The rows of a group lie close to one hidden flat surface of 9 dimensions, which passes through zero. Surfaces can cross.
Some rows, each with its group after it:
[ 20  36 -10  -8  34  35  11  25  28  24  15  10 -31  32  18 -14 -23 -30
 -15] | (0)
[  9  18 -18 -32  11 -30  -7  33   4  14   2  47  -2 -10 -23  26 -24   0
 -19] | (1)
[-26 -26  -8  -4  -8  -3  -2  11  -9 -26  -5  12  16 -15 -23  -5  25  29
   6] | (3)
[ -7   0   7 -37  -5 -24 -11  35  30  -7  28  36  -7  23  43 -10   0  10
  14] | (0)
[-24  -9  23  -6 -18  -5 -18 -40   8 -36  15  25  10  -5  34   3   4  20
  19] | (1)
[ 12  18 -18 -15   6 -16   1 -11   2  12  -2  -9  24 -14 -17  10  -7  11
  -8] | (3)
[ -3 -38 -45  -9  32  13  13  21 -36 -22 -37   7 -30   9  17   5  24  17
 -15] | (0)
[-25  25 -30 -40  28 -51  -1  29  16 -19  18  46  -2 -41  -6   1 -28 -11
 -16] | (0)
[  1  -8  11   1 -37 -37  -3  -5 -13  14 -32   3  -3   7  42   3  22  -4
 -19] | (1)
[ 29  -2  36  30   0  66  21  23  -5  25  17  27 -10  36 -13   3  13 -24
  10] | (2)
[-46  -6  -8  -9   7  22  -2 -15  16 -15   2 -34 -18 -24 -30 -36 -28 -22
 -11] | (3)
[ 13  16  13  13 -19 -33  24  44   0  33 -29 -27 -17  -9  -4  17  -6 -56
 -27] | (1)
[  4   6 -27  -9  19  22 -23 -20  -2 -13 -32  17 -33  21  17  22 -10  22
 -27] | (2)
[ 12 -19   8 -17  27  54  39  -5 -10 -25  23   2  37 -10 -17  23  17  14
  35] | (0)
[ 15  18  -4  14  16   7  21 -13   9 -13   5 -46  25   0  41  -6  28   1
  17] | (3)
[ 29  -1  -6 -23  13  10  31  39 -20  13 -10  38  18  -9 -34  48  10  -1
 -13] | (0)
[-11   1 -14  21   5  -7   1   5 -15  -3  25  31  34  -9 -11 -48  41  24
   8] | (2)
[-36 -33  -8 -28   8  -6  21  25  -7 -29 -21 -14 -24 -31  -6  10 -10 -25
  -9] | (3)
[-16  23 -15  10 -12 -37  -3 -23 -20  26 -38  19 -17 -25  11 -18  -9 -35
 -64] | (0)
[ -3  -3  38  18   2  68  13 -15  27 -12  26 -42  -7  19   5  -8  -6 -22
  34] | (0)
[  6   2 -19 -34   5 -27  -5 -16  -2  13  15 -20  38 -33 -50  10 -30  24
  12] | (3)
[ -8   3  26 -23 -28   0   4   2  41   6  -1 -57   4   3   9   4 -15 -16
   7] | (2)
[ 25 -54  21 -15 -25  -1   0  32 -15  -9 -10  -6  10  25 -12  52  22  44
  40] | (3)
[-24  44 -13   2  23  44  -9 -56  27 -25  17  10  22 -13  -2 -25  -3   7
 -15] | (2)
[  1   4 -10  -2  52  21  32   8   2 -31  33 -15   2 -14  22  -6   2 -14
  31] | (1)
[  9  36  43  10 -40  -4 -12  -4  30  31  11  11  15   4 -26  10 -19 -23
  -8] | (1)
[  6  17 -17  -3  23 -31  -4  -6   1   2   0 -15 -21 -13  20   6 -32 -20
  -7] | (1)
[-19 -22  -2 -28  -9   3  20  22  -1 -13 -21 -20  15 -29 -40  23   4  -1
  -8] | (3)
[-14  27   6  10 -11  38  -6 -31   2  -8 -42  42  -7  -1   4  22  11  -8
 -56] | (2)
[ 10  -8   1 -46   9   6  26  19  -4  -8  27  60  42   2  24   7  32  28
  16] | (0)
[-12   0  -6  21  -1  12 -11 -29  -1  -4 -24 -44 -21  -7 -16  -2 -17  -9
 -15] | (3)
[ 15  26  31  28 -33 -18   7 -12   1  42  13  -7  29  -8 -11 -17   2 -28
  -3] | (2)
[ 15  13 -23 -23  26  14  11  23   7  11  16  35   4  26  25 -16  15  12
  -6] | (0)
[ 25  -8   3  -3   8 -25  28  13 -18 -10 -22 -22  -4  -5  43  44  11 -14
   9] | (3)
[ 24  33 -10  51  10 -11 -10 -32 -23  38  27  19  12   3  -5 -43   1  -6
  -2] | (2)
[ 10  29  17 -32 -25 -28  -7 -12  49  34  13 -66  14   9  17  -7 -34 -13
   8] | (2)
[-32   9  -3 -19  -4   2 -23 -14  14  -7 -14  45 -47  12  41 -15 -23 -18
 -40] | (1)
[ -7 -53  14   3 -21  31  11  26 -24 -19 -27  -1  -1   8 -29  26  33  20
   8] | (1)
[ 14  44  12 -14  -9 -22  15  18  21  32  18  36  22   2  25  -8   7 -24
 -17] | (1)
[-22   0  -1  17  20  49  -5 -41  -8 -41 -35  -4 -40 -11   1  29 -20 -18
 -25] | (2)

New rows. What belongs after each?
[ -7   3   1  10 -17  32  18  34   5 -16 -32  20  23  12   2   5  73  18
 -24] | (3)
[ 35  14   3   3  20 -30   7 -28  -7  15  17 -38  -8  -4  37  16 -36 -20
  24] | (3)
[  5  14  12   5  -1  -3 -13 -20   0  28   6   4 -31  -1  -9  -1 -52 -36
 -13] | (3)
[ -7 -10  10  33  -9  33  -5 -24   5 -20  -3 -52  12   7  -6 -12  26  19
  20] | (3)
[ -3  -2  25  -8 -22 -33 -13  -1  15 -17  31  -6  41 -27 -38  26 -14  23
  41] | (0)
[  6 -18 -13 -54   0  -3  -5  35   8  15  -1  18 -10  11 -29  20 -25  17
  -5] | (3)
[  8 -17  -1 -12  10  46  36  52  -6   3   4  29  17  11 -26   4  38   3
   1] | (1)
[-31  11 -14  34  19  29  -5  14  22 -23   7 -35  -8 -15 -46 -36   3 -10
   0] | (0)
[ -8  10  17   0 -36   7   5  15  17  12   4  20  37  11  -1 -26  46  12
 -12] | (2)
[ -5 -36 -42 -12  32   8   9  28 -26 -29 -23   7 -20   7   8   5  25  27
  -2] | (0)
[ 60  -9 -23 -12  37  29  17 -25 -38  24 -17 -10 -10  22  15  42 -13  10
   2] | (0)
[-17  -7   5 -16   0  -6  -8  49  31 -20  15  12 -24  17  14  -3   1   0
  14] | (0)
[ -4  -4 -25  16   3  -3 -19   4 -12   6 -18  20 -19  23  19 -30  22  18
 -20] | (2)
[ 22  -5 -25   7  35  10   1  -2 -13   8  -7 -41 -27   4 -16  13 -28  -5
  10] | (1)
[ 21   5  18 -28  -9 -17  10  26  34  31  41 -41  23  14   1 -10 -14  -4
  37] | (2)
[ 30  -2 -28 -12  13  -5  -2  10 -19  30 -30  21 -35  38  45   3   4   3
 -30] | (0)
[  2  13 -23 -23  29  13  -7  -8   6  -3  21  36  -4  10  12 -13 -12  13
  -3] | (1)
[-23 -23   0   7 -20   2   9   5 -16 -28 -31 -17  28 -32 -41  18  35  20
  -6] | (3)
[-41 -12 -12  -6  -3 -37 -22 -15  -2 -41   0  11   3 -31   5  -8   2  22
   3] | (1)
[ -7  -8  -9  14  21 -40  -8  -6 -22 -15  11  29 -33  -5  50 -12 -11 -14
   8] | (3)
[-36  34   3  14 -12 -42 -31 -33  30   0  12 -18 -15 -25  10 -42 -40 -30
 -14] | (0)
[ 13  17  22  26 -22  24   7 -21  -1  25   6  -8  37   0 -29 -10  18   0
  -2] | (0)
[-11 -34 -18   2  17  22  -7  -3 -19 -26 -11 -16 -20  -1 -24   8  -4  22
  11] | (1)
[ -5  21   3 -21 -10 -52 -23   7  24   5  21  20  -1  -5  16  -5 -25   0
   2] | (0)
[ -5  52  12  -5   2   2  25   3  16  32  13  35   9 -22   0 -19 -12 -59
 -39] | (3)
[-27  -7  -1  22  -8   1 -18 -35  -8  -7 -12 -27 -13 -27 -40 -10 -27 -12
 -10] | (3)
[-20 -17   0  22 -39 -46 -14 -15 -30  -5 -36  -3  20 -38 -34   7  18  15
 -17] | (0)
[ -5   9  14   4 -10 -22 -32 -23  11 -13  11 -10   1 -20 -33  31 -42   6
  19] | (1)
[  4 -22  23  38  -7   2  20  -3 -13  -6 -31 -83 -35  -3  22  15  -5 -46
  10] | (1)
[-16 -32  -1   8   2  -7  -2   8  -5 -13 -23 -50 -50   2  17   0 -18 -22
   4] | (2)
[ -9 -12  17  -3 -27  12  12  51   4   2  -8  36  12  10 -10   0  42   2
 -12] | (0)
[  4   0 -17 -36  28 -26   6  22  20   2  44 -22   5  -2  12 -22 -23   6
  34] | (2)
[  4   8 -16  16  14 -33  34  10  -9   4  -2 -40  17 -15  42 -30  33 -20
   2] | (1)
[ 12   6  39   5  -7 -35  34  -4 -18  17  17   7   1 -36  12  26 -30 -64
  11] | (3)
[ 24 -30 -16 -23  31  22   9  17 -24 -14   1  14 -10   8 -19  45 -10  25
  23] | (1)
[ 24  21 -12  15   5  32  16  42   9  53  -8 -23  -5  16 -59 -17  -4 -27
 -26] | (1)
[-34 -39  -9 -46   3 -23   3  22  -7 -21  23  18  11 -37 -37  -7 -16  13
  20] | (3)
[-33 -27  25  34 -25  15  -1 -20 -15 -22 -20 -27 -12 -26 -37   1  -3 -17
   0] | (3)
[ 11 -40 -30  -7  28  33  27  21 -31 -14  -2  -2  19  11  -4  -8  49  38
  20] | (1)
[  4  27  15 -31 -32 -16  -7  31  16  34  -3  77  11  12  -6  10   5  -5
 -39] | (1)
[ -2   7   7 -37   8  -3  36  35  14  -3  39  32  44 -14  11 -13  24  -3
  16] | (3)
[ 19  24  -1 -27   9 -14   8   3  10  30  15  14   2  -2   0   8 -31 -22
  -9] | (3)
[-10  -6 -23   0  -6  -1   3   7  -9 -21 -35  -6  26 -13 -19  12  42  34
 -17] | (3)
[ -6  15 -29 -17  30  44  16  32  12  15  11  39  -5  16 -13 -42  12  -3
 -27] | (1)
[  1  -1  10  24   3  33  -4 -12  17 -13  22 -23   6  28  27 -31  26  17
  28] | (3)
[ 31  25 -20  -3  13 -40   7  12  -4  29   8 -13  20 -10  -8   6  -7   0
   2] | (1)
[ -8  11  -2  50  12 -20   5 -29 -19 -25 -12 -14 -13 -16  48 -12  16 -22
  -4] | (3)
[ -5   0  -5  32 -14  12 -18  -4   7  16 -11 -18 -14  34  15 -43  23  10
 -12] | (0)
[ 11  13  32   2 -25  35   4 -10  22   8   7  -4  32  11 -17  16  10   5
   6] | (2)
[-17 -12 -12  17 -25 -16   3  18 -12  14 -37 -18  -5  -3  -5 -30  30  -4
 -31] | (1)
[ 29  14  -3  23  -1   0   7   4  -2  43 -13 -49  -9  11 -14  -3 -13 -26
 -11] | (1)
[ -4   1 -29   0  19 -29 -16 -16 -12 -12  -2  -4 -11  -9  13  -7 -12  14
   0] | (3)
[ 15  46 -39  -7  27 -13  -4 -30  17  11  10 -25  35  -7   6 -21  -1  22
  -6] | (3)
[25 -7 37 -7 -4  9 30 15 11  1 46 -8 38 14 28  5 22  1 53] | (3)
[-19  22  16  14 -31 -23   8 -19 -10  12  -5  21  50 -48 -44  -6  16 -11
 -24] | (0)
